There are 5 ways to turn a row about zero (a turn may also mirror it). The second row of each pair is the first, turned, with some noise. The first 45 pairs use one turn. New pairs use 3 turns, one after the other, and a turn may come again.
(in the rows, 128 means zero)
Known pairs, each followed by its turns in order:
[ 81  77 101  86  77 115 155 143]
[ 83  63 130 141 147 160 122  69] | F

[170 168 160 154 172 125 123 164]
[161 112 159 123 176  99  84 154] | L

[ 78 174 126 142 141 169 107  83]
[ 54 121 102 159 146  93 100 129] | M

[161 105 108  77  91 106  98 104]
[ 94 110 152 111 187 122 171 130] | F

[ 95 152  77 142 121 158  81  83]
[ 60  98 105 126 136 108 104  80] | M

[ 81  96 144  94 105  95 177  92]
[157 166 156 102 129 185 131  78] | S

[172 170 135  78 104  95 150 175]
[ 59 103 187 124 167 130 108 138] | L

[137 129 107 165 166 153  95 103]
[114 183 129 140 148  82 130 113] | T

[ 86 111 103 114  78 174 160 155]
[159 163  94 117  68 116 119  85] | S

[120  92 172 129 142 144 113 110]
[158 161 139 111 140 155 131  98] | F

[ 84 178 171 143 117 107 104 149]
[141 110 178 182 128 113  94 112] | S

[ 91 141 113 116  88 163 128 141]
[113  96  89 115 156 129 131 157] | T

[133 179 112  99 166 136  94 131]
[156 134  97 186 126  99 134 130] | T

[128 179 168 110  77  90  77 162]
[210  85  96 102 100 107 102 150] | T

[ 88 100 163 139  87 114 147 148]
[131 154 143 127 120 129  79  76] | S

[144 165 144  96 144  89  93 111]
[138 131 148 111 196 100 134 119] | M

[ 93 176 115 170 120 122  80 144]
[149 117 152 150 134 123  60 172] | F

[153 108 157 141 112  89  99 166]
[138 132 146  92 149 171 170 143] | M

[155 164  90 159 177 130 161 142]
[144  92 107 113 115 134 110 200] | S

[ 86 139 176 178 151 148  94 122]
[163 111 136 168 179  93  99 111] | S

[101 163 151 134 133 140 161 120]
[150 139 148 151 134 151 144 167] | L

[116  86 111 166 156 130 170 144]
[166  87 130 156 109  99 156 114] | L

[137 119 174 171  76 102 160 142]
[117 115 165  93  67 169 130 130] | F

[ 96 121 156 165 143 135 157 156]
[166 129 125 175 146 101 153 156] | L

[165 164 172 146 172 172 172 131]
[157  65 144  71 142  91 115 153] | S

[ 78  84 119 154  84 157 163  87]
[ 73 114 145  74 196 156 120 129] | T

[114  94 105 147 151 117 152  79]
[103 164 159 128 164 164 122 106] | T

[112 159 130 136 154 177 111 166]
[169 141 118 184 117 130 114 148] | F

[ 86 102 110 120 122 106  93 122]
[115 121 145 131 169 142  89 100] | F

[ 94  99 105 174 127 162 145 101]
[156 108  81 102 127 171  97 117] | F

[128 125 102 127 157  99  78  98]
[117 118 124 133 172 131 149  72] | M

[ 85 168 151 141  80 159  84 138]
[147 109 132 196 112  86 119  77] | S

[172 141 154 148 152 134 128  88]
[169 112 132 112 146 167  94 126] | L

[175  98 152 124 149  90 167 108]
[133 140 179 125  85 159 148  85] | T

[165 108 122  94 100  87 158 154]
[197 117 156  91 116 128 139 131] | M

[161 166 106 105  77  81 146 160]
[154 118 194  65 125 115 109 133] | M

[ 95  93  81 154 173 105 178  99]
[182 110 156 158  70 122 169  88] | L

[116  88 116 118 150  83  79  87]
[163 171 181 143 168 126 109 144] | T

[128  86 100 148 147 124  79 133]
[110 167  90 161 161 123 128 144] | S

[178 176 123 154 122 108 111 166]
[124 172 176  88 149 146 114 124] | M

[ 96 107 112 115  89 134  87 165]
[138 113 121 112 138 112 118 199] | T

[ 84 122 111 160 151 118  95 119]
[ 77 117 131 154 136 139 154 102] | M

[115 165 158 112 131  84 157 177]
[104 138 183 164 173 111 129 143] | L

[ 98  94 117 145 109  87 155 131]
[ 87 111 128 104 114 150  94  97] | F

[135 168 111 140 132 142 157 128]
[143 116 161 109 124 135 144 163] | L

New pairs, each followed by its turns in order:
[171  95 162  80  78 141 145 162]
[192 127 127  76  94 131 176 128] | S S F

[169 100 118 175 132 155  87  83]
[109 169  92 126  96  93  68 123] | M T F

[ 94 147 120 169 130 149  79 141]
[ 75 111 174 121  98 106 120 141] | F T F

[ 93 146 176  95 101 124  99 154]
[136 113 107 107 141 142  58 102] | L M T

[ 77  96 129  80 120 132 109 176]
[110  96 107 157 129 145 164 194] | L M M

[126 139 108 152 149 137  88 153]
[159 108 145 113 132 118 127  91] | S M S

[109 149 169 173  96 108 175 169]
[136  70 125  90 109 135 189 121] | M T M

[174 140 176 152  80 175 166 106]
[166 142 123  32 125 139 131 111] | F M M

[158 114  88 134  99 131  92 116]
[ 95 142 170 123 167 111 104 135] | F S L

[158 131 147 104 104 161 131  84]
[134 126 145 147 176 173 142 118] | S F T

[122 121 137 117 102 174 102 150]
[105 108 135  99 101 152 146  93] | T M T

[113 171 126  92 119  91 178 147]
[124 123 121 184  82 158  92 150] | L M F

[154 142  82  78 110  88 160 151]
[146  95 123 114 110 162 124 204] | S M T

[151 107 116 128 105 167 170 100]
[ 88 121  82 168 123 138 137 130] | T T M

[180 125 138  77 133 125 130 164]
[168 133 160 125 110 147 169 160] | S M M

[164 109 138 145  88 105 174  80]
[144 153  85 139 125 122 199 160] | F L L

[158 151 103 169  94 162 116  90]
[112 130  98  84  74 110 103 153] | M S F

[108 134 159  98 102 159 108  79]
[ 92 112  86 142 169  93 120 142] | S M S

[165 141 133  94 153  81 109 100]
[115  95 138  81 129  90 156  98] | T T F

[156 114 175 130  97 171 156  90]
[171 155 156 141 109 141  73 140] | L T S

[126 176 169 115 168 129 109 102]
[129 179 155  90 160 102 133 122] | M F L

[164  99  77  76 126 147 150 143]
[ 94 129 125  84 122 187 105  94] | S F F

[135 129 120 138  80  93  87 161]
[ 94 146 112 137 116 130  83 180] | F L F

[138 134  85 105 131  80  82  88]
[ 74 134 113 142  77 172 158 141] | S L F

[ 76 122 165 151  88  90  96 128]
[152 177 108 130  64  98 101 125] | T F F

[106  90 142 123  96 139  86 138]
[155 124  96 163 110 158 112 100] | M T F

[ 91 161 132  90 113  92 149  80]
[105  88 145  98 171  78 140 116] | F T S

[ 93 165 153 148  90 148  80  83]
[136 171  91  69 117  83 147 134] | T M F

[ 93 122 175 176 173  95  81  92]
[135 212 100  85 131 123  78 131] | L S S

[109 109 170 109  87 116 119  81]
[127 116 132  94 195 138 121  93] | F T S

[145 101 158 150 169  79 113 150]
[ 87 110 162 130 155 119  81 157] | S S S

[144 150 104 151 125  94  83 120]
[120 116  81 156 119  93 151 119] | S F S

[ 81 167 103 118 136 115 151  98]
[180 173 118 135 136 123  96 138] | M S F

[172 162  80 110 104 154 176 131]
[109  76 131 109 122  85  64 139] | S S M

[148 171 114 158 146  80  93 164]
[141 115  81 111 182  86 158 138] | T M M

[ 76 170  89  81 155 102 136 107]
[167 134  71 134 142 174  89 100] | T T T

[133 103 100  83 137 143 140 108]
[118 133 111 139  92 173 113 117] | M L L

[177 110 115  96 140 120  88 121]
[101 161  78 149 115 115  99 117] | T S L

[124 120 122 172  81 164 143 129]
[114 169 103 159 155 112 118  95] | S F F

[143 136 141 104  91  76 106 123]
[152 163 165 133 130 110 161  93] | S S T

[130 139  91 106 144  83 149 168]
[103 167  73 165 125 137 121 117] | M L M

[160  97 106 164 109 149 176 128]
[145 150  74 127 159 174 107 108] | T T F

[ 87 178 166 134 168 120  77 156]
[148 177 119 151 199 128  86 122] | F S S

[133 179 142  79 158  98 164 148]
[ 98 179 107 122 142 123 110  63] | L T L

[146  88  96  77 176 175 100 116]
[ 81  64 151 101 125 146  70 114] | S F F

[125 104 115 169 100  95  83  90]
[116 156 127 158 161 122 182  96] | M F T

[116 115 132 128  90 134 147  97]
[128 146 116 145 123 175 135 130] | M L S

[175 103 158 160  83 133 179 119]
[172 128 132 101  92 154 165 197] | F M T

[109 140 105 114 103 117  78 162]
[154 122 142 138 111 121 163 184] | F M L

[ 94  81 154  94 163 116 159 168]
[149 138  61 166 112 128 144 179] | L M L

